The same things were measured in two ways. Each way mixes the same 10 hidden numbers, adds some noise and spreads widely along 6 directions of its own, which tell nothing about the thing.
Some things both ways: the first way, then the second way.
[-0.75  0.11  0.16 -1.13  1.75 -1.15 -0.46  0.60 -0.02  0.13 -0.30  1.42
  1.21 -2.18 -1.39  2.45 -0.48  1.14]
[ 2.60 -0.16 -1.64  0.39 -1.28  0.28  2.24  2.93  0.55 -0.46  0.77  1.54
 -1.35 -3.19  1.46 -0.45  1.14]

[ 0.33 -0.15 -0.53  2.93 -2.74  1.32 -0.76 -0.79  1.68  2.05 -1.55 -1.51
 -0.23  1.38  3.23 -1.56  0.00 -0.36]
[-1.03  0.48 -0.50  4.79 -0.69 -0.55 -1.12 -1.59 -1.03  1.19 -1.15 -1.12
  1.13  0.26 -1.12  2.33 -1.04]

[ 0.09 -0.66 -0.95 -0.64 -2.24  1.20  0.31 -0.40  0.13 -1.11  0.42 -1.26
  1.25  0.14  1.99 -0.31  1.01 -0.62]
[-1.40  0.96  1.03 -0.98  0.23  0.18 -1.39 -2.32  0.82  1.32 -0.74 -0.40
  1.13  2.44 -2.17  1.21  0.47]

[ 0.90  0.39 -0.30 -1.20  0.18 -0.39 -0.47  0.17 -0.77 -1.46 -0.62  0.97
  0.21 -1.66 -1.50  0.72 -0.64 -0.60]
[ 2.98  1.82 -0.32  1.03  0.28  0.26  0.39 -0.91 -2.77 -2.30 -0.83  0.77
 -2.75 -1.28 -0.98 -1.17 -0.12]

[-2.55  0.46 -0.42  0.29  1.39 -1.03  0.35 -0.74  0.90 -0.86  1.50  0.17
  0.36 -1.67  0.58  1.61  1.24 -0.06]
[ 1.45  3.47  1.22  1.07  0.75  1.01 -0.30 -1.48 -1.21 -1.08  0.41 -0.26
 -2.78  1.16 -2.97 -2.00 -0.58]

[-0.36 -1.34  1.34 -1.55  2.30  1.07  2.02 -0.08 -2.42 -2.20  1.16  0.27
  1.66 -0.24 -2.18  2.06 -0.47  0.82]
[-2.08 -3.75 -0.08 -3.18  0.15 -0.53 -0.82 -1.28 -0.19  1.67  1.12  1.09
  1.67  1.94  0.61  1.12 -0.82]

[-2.83 -0.08 -0.08 -1.57  3.51  1.43 -0.77  3.29  0.06 -2.30  3.13  0.94
  1.75 -0.34  0.10 -1.12 -0.70 -0.16]
[-2.15 -3.60 -1.81 -2.16 -0.84  0.44  1.09 -1.66 -0.68  1.28 -0.12  1.41
 -0.38  1.54  0.35  1.47 -2.02]

[ 0.63  1.31 -0.36  0.22  0.09  0.94 -0.29 -1.51 -0.55 -0.02  1.99  0.06
  1.20  0.08  0.60  0.61  1.51  1.51]
[-0.28  0.81  0.85  0.41 -0.43 -0.90  0.35  2.37  1.29 -1.10  1.39 -1.03
  0.13  0.40 -0.10  0.07  1.66]

[ 1.41  3.98  3.66 -1.50  4.34 -4.18 -1.86 -3.39 -1.22  0.64 -2.47  2.24
  2.97 -3.63 -1.65  4.33 -1.13  3.72]
[-1.29 -1.32 -0.83  2.11  1.36  1.15 -1.47 -0.55 -0.03  0.60 -0.24  1.78
  0.53  0.59  0.12 -1.00 -1.39]

[-2.31  0.38 -0.17  1.04  1.22  2.34  1.28 -0.23  2.70  0.02  2.85  1.49
  0.30  0.82  0.35 -1.28 -1.52  0.43]
[-0.93 -1.91 -1.75  0.72 -2.64 -1.06  0.39 -0.68 -0.51  1.58 -0.06 -0.22
  0.96  0.24 -0.25  3.71 -0.76]

[-1.99 -1.06 -0.78  0.08 -0.50  0.77 -0.84  3.83 -0.77 -1.25  1.60 -2.51
  1.22  0.27  1.77 -0.42  0.03 -0.80]
[-3.22  1.10  1.33 -0.71  2.08  1.55 -1.73 -1.72 -0.12 -0.10 -0.34  0.17
 -0.65  2.71 -1.73 -2.50 -0.89]

[-1.26 -0.11 -1.17 -0.97 -1.72 -0.46  0.73  1.54  1.59  0.04 -0.77 -0.16
  1.50 -0.93  1.28  0.83 -0.15 -0.39]
[-0.53 -0.16 -0.74  0.28  1.36  2.08 -0.61 -1.58 -0.56  0.27 -1.66  2.51
 -0.50  0.64 -0.81 -0.50 -0.21]

[ 0.21  0.61  1.12 -1.07  0.66 -0.49 -0.87 -0.98 -1.75 -1.03  2.09  0.95
  1.42  0.76 -0.44  0.56 -2.24  1.12]
[-0.46 -3.96 -0.39 -1.67  0.77  0.73 -1.22  0.06  0.24  1.43  0.79  0.02
  2.38  1.06  1.61  0.10 -1.37]

[ 1.65  0.55 -0.62 -0.47 -3.61  0.00  0.04 -1.00  0.46 -0.01 -2.40 -1.63
  0.54 -1.36  1.51  0.61  1.19  0.14]
[ 3.22  0.09 -0.90  2.81 -2.54 -1.16  2.24 -1.02 -1.88  0.09  0.32  0.70
 -2.16 -1.51  0.53  1.27 -0.63]

[-1.32 -0.80 -0.05 -2.23 -0.42  1.52  0.83  2.79 -0.48 -1.76  1.36 -1.41
  1.71  0.31 -0.15  1.11 -1.79  1.54]
[-0.23  2.70  1.06  3.12  2.18  1.57 -1.70  0.40 -0.11 -1.05 -0.75  0.09
 -2.27 -2.21 -0.99 -2.94  3.10]

[ 0.21 -2.60  0.59  2.00  1.69  1.45  0.98  0.72 -0.50  0.35 -2.38 -0.19
 -1.22 -2.08 -2.60  1.54  0.14 -0.60]
[ 1.80 -0.40 -1.65  2.81 -0.80 -1.26 -1.04 -1.99 -2.66  0.71 -0.06  1.58
 -0.59 -1.89  1.22  0.45 -1.29]

[-0.27 -1.00 -1.22 -0.81 -0.51  2.34  0.34 -0.12  0.84 -1.58  2.25  0.47
 -0.02 -0.21 -0.44 -0.53 -0.56 -0.45]
[-1.47  2.07  0.36 -3.85  1.19  0.33 -2.04  0.93  3.19 -0.74 -0.13  0.26
  1.90  2.08 -0.45 -0.07  2.12]

[-1.17 -1.38 -0.54  0.87 -0.84  0.52 -0.08  1.11  0.05 -0.07  2.17 -0.93
  0.40 -0.46  0.89 -0.21  0.25 -1.00]
[ 0.84  2.12  0.66  0.35 -1.66 -0.89 -0.10  0.61  0.61  0.95  0.26 -1.60
  1.00 -0.98 -0.95  0.48  0.34]

[ 0.99  1.85 -0.01  0.23 -0.64 -0.68 -1.26 -2.41  0.11  0.91  0.95  0.44
  2.03 -0.09  2.15 -0.18  1.48  0.68]
[ 0.23 -0.98  0.20  0.28 -0.93  0.58  0.12  0.01  1.08  1.93  0.64  1.47
  0.75  0.50 -0.29  0.26 -0.19]

[ 0.12 -2.38  0.53  1.48  1.83  1.03 -0.32 -0.67 -1.94 -0.81 -1.37  0.74
 -0.82  1.28 -1.56  1.53 -3.09 -0.36]
[ 2.85 -0.17 -0.02  1.95 -0.53  0.02  1.29  1.29 -0.65 -0.42  0.53 -0.77
 -0.20 -1.87  1.42  0.32  0.62]

[ 0.12 -2.24  0.23  1.55  2.31  1.38 -1.49  2.57 -2.15  0.03 -0.93 -0.13
  0.14 -0.74 -0.46 -0.72  1.49 -1.13]
[ 0.86 -1.02 -0.30  0.59 -2.49 -0.79  1.52 -0.85 -0.10  2.30 -0.44  0.79
 -0.28 -2.78  1.65  0.78  0.96]

[ 0.71  0.79 -0.39  0.68 -0.91  0.07 -0.24 -2.41 -0.45  0.12  0.89  0.29
  0.77  0.19  0.75  1.21  0.55  0.96]
[ 1.11  0.12  1.61 -0.86 -0.34  1.45 -0.75 -1.09  0.87  2.11  0.85  1.84
  0.06  0.96 -0.03 -0.84  1.38]

[-0.16 -0.60 -0.84  0.78 -1.64  2.05  0.38 -1.31  0.70 -0.34  0.26  0.03
 -2.11  1.67  0.66 -1.27 -0.73 -0.03]
[ 0.74 -1.45 -1.07  1.74  0.28 -0.10 -2.36 -2.54 -2.51  0.21 -0.44 -0.82
  0.05  0.36  0.02  1.99 -0.43]

[-1.51  1.85 -0.94 -1.94 -0.77 -0.34 -0.13  1.79  0.01 -1.06  3.05 -0.31
  0.49 -1.23  0.86  0.14  1.47  1.28]
[-1.09 -1.17 -0.87 -0.16 -0.66 -0.91 -0.48  0.46 -0.64 -1.55 -0.32 -3.26
  0.17  0.78  0.28  1.78 -0.16]

[-0.31 -0.19  0.39  0.66  2.45  0.34 -0.28  1.65 -0.50 -0.05  0.55  0.62
  0.79 -2.53 -1.81  1.39 -0.01  0.34]
[-1.62 -0.33 -0.07 -0.82  2.27  1.49 -2.53 -0.96  0.62 -0.04 -0.69  2.83
  0.86  1.26  1.60 -2.75 -0.38]

[ 1.17 -0.41  0.80  0.45 -0.15  3.81 -2.68 -0.42 -0.46 -1.49  2.08 -0.03
 -0.12  1.72  0.35 -4.31 -1.95  0.07]
[-1.57 -0.74 -0.26 -2.41  2.41  0.04 -0.60 -1.85 -0.46 -0.23  1.38  2.16
 -0.76  2.16  0.32 -2.25 -1.97]

[-0.98 -0.56 -1.13  2.87 -0.84  0.14  2.78  0.11  1.01  1.59 -2.22  0.01
 -1.12 -0.77 -0.68  1.75  1.23 -0.62]
[-0.67 -1.67 -1.20 -0.78  0.03 -0.75  1.10  0.99 -1.19 -2.48  0.26 -0.30
 -0.04  1.42  1.05  1.02 -1.25]

[ 3.37 -0.33  1.10 -0.20 -3.23 -0.94 -2.00 -2.17 -2.56 -0.49 -3.94 -1.85
  1.39  1.26  0.24  1.57 -3.44  0.84]
[-0.75 -3.29 -1.40 -1.94  1.07 -0.25  0.90  1.15 -0.79 -0.76  2.90  1.45
  0.56  2.36  0.86 -0.65 -4.02]

[-1.01  0.76 -0.07 -1.35 -3.93 -1.50  0.97  0.31  1.63  0.00  1.37 -1.07
  1.43 -0.55  2.64 -1.65 -0.10 -1.46]
[ 2.49 -2.05 -0.90  0.79  0.55  1.11  1.65 -0.31 -1.48 -0.26  0.27  1.33
 -1.04 -0.94  1.52 -2.20 -3.57]

Other things, the second way, with their names:
<189>: [-1.35 -0.79 -0.15 -1.01  0.25  0.87 -0.17  2.63  2.58 -0.33  0.05  0.03
  1.58  0.21  0.89 -0.87  0.44]
<580>: [ 0.31  0.11 -1.25 -0.37  0.15  0.26  0.74 -1.62 -1.66  0.22  0.10  2.31
 -0.92  0.97 -1.36 -0.06 -2.54]
<489>: [-0.20  1.59 -1.09  1.25  0.04  0.57 -1.46 -0.35  2.06  0.93 -1.32 -0.81
 -0.67 -2.03 -0.74  0.76  3.02]
<638>: [ 0.06 -1.74  1.11  2.86  0.57  0.78 -1.90 -1.65 -1.00  2.27 -0.91  0.92
  1.11 -1.85  1.53 -0.65  1.39]
<143>: [-3.06 -1.10  1.07 -1.09 -0.34 -0.32 -1.57 -0.66  0.05  1.08 -0.47 -1.20
  1.05  0.52 -0.17  0.90  1.88]
<334>: [ 0.00  0.89  0.35  3.15  1.85  0.67 -2.04 -2.39 -2.71  0.74  0.06  2.41
 -0.38  0.01 -1.59 -1.48 -1.48]
<642>: [-1.92 -1.93 -1.87  0.03  0.24 -0.57  0.72  0.35 -1.25 -1.20  0.44  0.80
 -0.20  0.62  1.10  0.46 -1.89]
<98>: [ 1.85  2.56 -0.03  0.61  1.74  0.83  2.12  0.64 -1.34 -2.18 -0.26  1.03
 -2.19 -0.99 -2.01 -2.10 -0.90]
<610>: [ 1.00  3.20  1.92  0.35  1.77  0.63 -0.84 -1.85 -1.46 -0.83  0.71  0.30
 -2.75  0.19 -2.06 -3.82 -0.63]
<546>: [ 0.13  0.15 -0.53 -0.63 -0.95  0.30 -1.28 -0.15  3.15  1.64 -0.15 -0.28
  0.97 -0.79  2.41 -0.25  1.33]
<195>: [ 3.23 -0.30 -0.53  0.53  0.16  0.45  0.86  2.19  0.87 -0.53  1.74  0.10
 -1.42 -1.83  0.94 -2.30 -0.31]
<431>: [ 0.05 -1.30  0.19  0.59  0.91  1.27  0.82  0.08 -1.29  0.12  0.41  2.76
 -0.51 -0.15  0.58 -1.71 -0.99]
<649>: [-2.09 -2.13 -0.57  2.57  0.74 -1.39 -0.34 -1.37 -2.42  0.15 -0.87 -2.14
  1.79  0.19 -0.16  1.66 -2.62]
<146>: [ 1.00  0.15 -0.94  0.93  0.46  0.12  2.39  3.67  2.73 -3.27  0.54  0.24
 -1.05 -0.41  2.63 -1.65  0.41]
<619>: [-1.85  0.28  0.22 -0.84  0.40  1.09 -1.33 -1.54 -2.59 -0.90 -0.36  0.25
 -1.09  2.95 -3.34  0.35 -1.21]
<498>: [ 0.16 -0.07  0.16 -0.40 -1.67 -0.98  1.32  0.71  0.44  1.98  0.86 -0.24
  0.50 -1.38 -0.72  2.14  2.17]
<203>: [ 0.26  0.93  0.56  0.92 -0.41 -0.21 -0.75  0.19  1.09  0.28  0.45 -0.26
  0.68  0.39 -0.20 -0.08 -0.10]
<531>: [-2.22 -1.12 -1.06 -2.27 -0.98 -1.05 -1.11  0.00  1.63  0.46  0.34 -0.50
  2.23  1.92  0.48  2.38 -0.38]
<428>: [-2.38 -1.22 -0.23 -1.09  1.61  2.02 -2.53 -1.67  1.24  1.21  0.06  3.24
 -0.02  1.50  1.59 -2.49 -0.31]
<263>: [ 0.28  0.53  0.21 -0.01 -3.33  0.19  0.45 -1.28 -0.20  2.40  0.51  0.01
 -2.21 -0.96 -1.02  0.77  1.20]
<34>: [ 2.00  0.83 -0.04  0.15 -2.05 -0.93  2.45  1.92 -1.22 -1.14  1.33  0.91
 -1.83 -1.13 -1.02  1.74  2.21]
<457>: [ 0.10 -1.71  0.38  1.00  0.62  0.74 -1.70 -0.65  0.36  0.88 -0.52  0.00
  0.06 -0.33  0.91  0.39  2.89]
<355>: [-0.16  3.24  1.85  2.64  0.55  0.39  0.97  0.87  0.81 -1.25 -0.64 -1.38
 -0.47 -0.10 -1.35 -1.68  0.17]
<484>: [-0.56  2.27  0.31  3.58  1.50  0.65 -2.37 -1.47 -0.06 -0.55 -2.07 -0.23
 -0.55 -1.36 -0.08 -1.82  0.96]
<357>: [-1.37  3.11  0.24 -2.85  0.64  0.77 -0.70  1.99  3.27 -2.34 -1.51 -1.44
  1.51  1.66 -0.46  0.01  1.66]
<358>: [-1.33 -0.40 -0.41 -3.87 -2.30 -1.41  2.53  0.09  0.75  0.01  2.05  0.30
 -1.22  2.39 -0.98  0.83 -1.57]
<233>: [-1.14  0.61  0.70 -0.81  1.96  0.36 -0.81  0.49  0.96 -0.62  1.10  1.44
  0.20  0.87  0.56 -2.08  0.60]
<565>: [ 1.93 -2.26 -1.24  1.19 -0.96  0.34  0.64 -2.75 -2.50  2.86  0.76  1.52
 -1.49 -1.14 -1.16  0.50 -2.52]
<615>: [-2.25  0.85  1.13 -0.18  1.42  0.18 -2.29  1.45  1.40 -1.34 -0.13 -0.63
  2.50  2.40  0.21 -0.54  0.88]
<109>: [-1.01 -1.11 -0.29 -2.21 -1.45 -1.21  1.39  3.17  1.38 -1.10  1.46 -1.52
  1.27  0.23  1.69  1.44  0.92]
<84>: [-1.05 -1.53  0.79 -2.25  2.36  0.78 -1.40  0.76  0.55 -1.12 -0.75 -1.21
  2.02  0.67  0.81 -0.74  0.86]
<482>: [-1.22 -2.29  0.19  0.40  0.49  0.52 -1.79 -1.83 -1.63  1.41  0.66  1.66
  0.42  1.38  0.29 -0.43 -1.44]
<406>: [-0.31  1.00  0.04  2.54 -1.71 -1.78  1.23 -1.48 -2.99  0.11 -0.12 -0.93
  0.24  0.86 -1.94  2.11 -2.83]
<39>: [ 0.17 -2.52 -0.60  0.79 -1.05 -0.33 -0.48 -0.13 -3.38 -0.19  0.85  0.08
  0.15  0.01  0.59  0.09 -2.92]
<261>: [-1.51  0.52  0.17 -0.81  1.52  1.12 -1.78 -0.73 -0.09  0.47 -0.44  1.18
  1.49  1.26 -0.97 -0.66 -0.83]
<513>: [-2.08  2.60  1.16 -2.69  0.32 -0.07 -1.08 -0.18  0.59 -1.08  0.33  1.46
  1.13  2.59 -0.28 -1.64 -0.61]
<600>: [-0.73 -1.36 -0.88  0.95  0.21 -0.39  0.13 -1.59 -2.06  0.05 -1.33 -1.53
  0.58  0.58 -2.07  1.90 -2.43]
<436>: [-0.01  2.04  0.01 -3.91  0.95 -0.61  2.19  1.30  0.82 -2.11  1.99  2.09
 -1.23  1.56 -0.42 -2.80 -1.88]
<178>: [-0.42 -1.35 -0.48 -1.60 -1.57 -0.67  3.10  1.62  2.64  0.48  2.26  0.27
  0.74  1.90  1.44  0.94 -1.39]
<70>: [ 0.30 -0.68 -1.44  1.08  1.06  1.04 -2.45 -2.28  0.28  1.98 -0.04  2.65
  0.65  0.14  1.61 -1.23 -1.31]
<85>: [ 2.11 -1.02 -1.32  2.05 -1.36 -0.07 -0.52 -0.94 -2.48  0.96  0.42  3.17
 -1.00 -1.71  0.65  0.32 -0.43]
<480>: [-1.45 -0.41  0.11 -0.92 -0.30  0.95 -1.52 -0.48  2.81  0.26  0.34 -0.62
 -0.70  1.25  1.89 -2.08 -0.15]
<253>: [-2.04 -3.31 -1.12 -2.78 -2.05  0.32  0.73  0.10  0.76  0.65  1.19  1.23
 -0.42  1.84  1.64  0.05 -1.79]
<487>: [-0.29  1.99  1.64 -0.42  2.57  0.81 -1.36  2.61  2.55 -0.62  0.64 -0.66
  1.39 -0.80  0.42 -3.64  1.52]
<33>: [ 0.80 -0.66 -0.17 -1.45 -0.69  1.71 -0.05 -0.82  1.46  1.65  0.44  0.92
 -3.38 -1.80  0.72 -2.28  2.20]
<466>: [ 0.35 -0.37  0.07  0.16  0.12  0.58 -1.36  0.78  0.66  1.20  1.09  2.20
  0.17 -1.31  0.75 -1.34  1.65]
<502>: [-0.83 -0.54 -0.23 -0.42 -1.10 -0.10 -2.18 -0.25  3.14  1.24 -0.11 -0.78
  0.97  0.22  2.07  0.29  1.84]
<525>: [-1.23  1.17  1.13 -2.78 -0.81  0.26  1.30  1.88  2.80  0.14  1.36 -0.18
  0.99  2.03  0.05 -0.62  0.14]
<450>: [ 3.19  0.08  0.01  2.96 -0.98  0.94  3.27  1.13 -1.18  0.14  0.17  0.79
 -2.65 -3.34 -0.06 -1.17  0.13]
<207>: [-0.25  0.59 -0.43  1.29 -0.90 -0.84 -2.47 -2.70 -1.41  0.66 -1.51 -0.32
  0.71  0.24 -0.15  2.40  0.94]
<427>: [-1.49 -1.50 -1.61 -1.18  0.72 -1.40  0.11  1.24  0.71 -2.98  0.74 -0.60
  1.78  3.17  1.97  1.27 -2.38]
<508>: [ 2.02  0.32  0.95  1.46  1.29  0.46  0.75  0.09 -1.09 -0.39 -0.08 -1.04
 -2.69 -2.86 -1.45 -2.14  1.62]
<341>: [-1.71 -0.02 -0.03 -1.94 -1.84  0.33  0.47 -1.59  0.64  1.97  0.59  0.82
 -1.34  1.14 -1.02  1.19  1.11]
<174>: [-2.21  0.19 -0.14  0.84  2.88  0.92 -1.04 -1.89  1.04  1.14 -0.73 -0.24
  0.43  1.05 -1.81 -0.23  0.03]
<648>: [-1.52 -0.54  0.76 -1.46  1.30  1.62 -1.13 -2.80  1.40  2.69 -1.71  1.37
  0.90  0.43 -0.22 -1.97 -0.55]

Some of these things the first way, each followed by its name:
[ 0.39 -0.74  0.44  1.23  1.22 -0.82 -0.02  1.15 -3.40  0.82 -2.25 -1.05
  0.06 -0.35 -0.40  2.28  2.48  0.93] -> <143>
[-1.42 -1.02 -0.56 -1.49 -3.13  0.26  2.34  1.82  0.86 -1.19  0.38 -1.36
  2.11  0.29  1.32 -0.38 -1.21 -1.54] -> <600>
[-1.58 -0.98  0.77  3.02  2.34  2.24  0.67 -1.08  1.95  0.28  0.48  1.26
 -1.91 -0.28 -1.14 -1.11 -1.57 -0.51] -> <546>
[ 0.40  1.01  0.21  0.49 -0.71  1.19  0.21 -1.47  1.00 -0.17  0.05 -0.57
 -0.57 -0.71  0.50 -0.50  0.71  0.69] -> <502>
[ 1.14  0.67  0.59  2.08 -1.38  0.68 -0.71 -0.62  0.34  0.69  0.80 -0.24
 -0.52 -0.23  0.01 -0.95 -2.22 -0.11] -> <513>
[-0.92 -0.04  1.13  1.28  2.98  0.01 -0.89 -1.10 -0.60 -0.15 -2.51  0.51
 -0.44 -0.32 -0.68  2.04 -0.87  1.64] -> <341>
[-0.24  1.61 -0.98  0.78 -2.26  1.07 -0.89 -0.99  1.52  0.23  1.90 -0.79
  0.41  0.08  2.91 -2.96  2.66 -0.36] -> <358>
[-0.69 -0.87  0.49  2.83  0.98  2.53 -0.46  1.13 -0.30  0.67  1.92  0.32
  0.01  2.03  0.98 -3.67 -0.41 -1.25] -> <649>
[-1.00 -1.51 -0.41  1.74  1.87  0.44 -1.58  1.03 -1.24 -0.68  0.80 -0.60
  0.53  0.01  0.75  0.71  0.08 -1.10] -> <525>
[-1.90  1.83 -0.34 -0.47 -2.81  0.36  1.65 -0.26  2.52  0.18  0.86 -0.43
  0.30 -0.37  1.05 -0.70  0.53  1.50] -> <33>
[-2.40  0.67 -1.54  0.98 -0.99  0.07  2.22  1.59  1.26 -0.36  1.60  0.17
  1.04  0.39 -0.38  2.02 -2.30  0.20] -> <619>
[ 1.30  0.51 -1.24  2.74 -1.27  2.34 -0.33 -0.17 -0.05  0.53  1.95  0.09
  0.36  1.30  0.13 -0.64 -1.24  0.03] -> <615>
[-0.66 -2.35 -0.77 -1.06 -2.40  2.75  0.47  3.22 -0.75 -2.04  4.48 -1.80
  2.43  1.04 -0.04 -0.78 -2.54 -0.55] -> <487>
[ 0.36 -1.01 -0.41  0.86  0.39  2.28 -1.64  0.03 -1.28  0.19  1.44  0.75
  0.87  1.36  0.22 -0.54 -0.16  1.24] -> <498>
[-1.47 -1.63 -0.12 -0.42 -0.48  0.52 -0.47  0.44  0.33  0.07 -1.50 -1.24
  1.44 -0.58  2.20  0.27  2.35  0.25] -> <174>
[-0.70 -0.59  0.30 -0.82 -0.84  0.88  2.71 -0.06  0.30 -0.09  1.60 -0.40
  1.51 -0.52 -1.11  2.18 -0.82  1.66] -> <466>
[-1.43 -0.16  0.42 -0.85 -0.40  0.79 -0.38  0.13  2.14  0.00  1.93 -0.40
  0.17 -2.05  1.04 -0.64  0.51  0.84] -> <70>
[-1.61  0.99  1.60 -0.41  0.11 -2.07  2.65 -0.91  1.40  1.09 -1.90 -0.80
  0.57 -2.98 -0.23  3.36  0.85  1.86] -> <428>
[ 0.86 -1.83  0.37 -2.08 -1.44  0.28 -0.59  1.30 -1.32 -2.35 -0.65 -2.03
  1.69 -1.99 -0.45  0.78 -0.72 -1.00] -> <436>
[-0.73 -1.84 -0.54  2.09 -1.40 -0.09  0.79 -1.37  0.53  0.85 -2.85 -2.10
  0.11 -0.29  2.48  1.43  2.44 -1.03] -> <178>
[-1.87 -2.74 -1.11  4.22 -1.99  2.59  1.98  2.42  1.90  1.23 -0.05 -0.70
  0.31  0.98  1.13 -3.19 -0.13 -3.78] -> <648>
[-1.23 -1.75 -0.84  2.02 -1.43 -1.63  2.15  2.24 -1.51  1.28 -0.85 -2.22
 -0.43 -0.12  0.44  1.97  1.67 -1.70] -> <39>
[-0.94 -1.25 -0.33 -0.62 -1.96  2.12  2.13  0.72  0.59 -0.56  2.09 -1.54
  0.97  0.05  0.59  0.20  0.39  0.53] -> <233>
[ 1.96  2.93  1.12  0.55 -2.10 -3.49 -2.47 -2.79 -0.61  1.24 -4.87 -2.47
 -0.82 -2.16  2.80  0.59  3.31  0.70] -> <480>
[ 1.76  0.45 -0.79 -1.21 -5.43  1.15 -0.63 -0.79  0.44 -1.14  0.84 -1.35
  2.00  1.12  0.90 -1.03 -3.03  0.24] -> <195>
[-0.41 -0.52  0.31 -1.38 -0.14  1.07 -1.31  1.78 -0.81 -2.42  2.20 -1.66
  2.45  0.91  2.10 -1.28 -2.11 -1.05] -> <355>
[ 0.61 -4.39  1.60  1.27  4.97  0.31 -0.85  0.76 -4.09 -1.24 -3.93 -0.80
  0.39 -0.44 -2.42  3.59 -1.31 -1.03] -> <334>
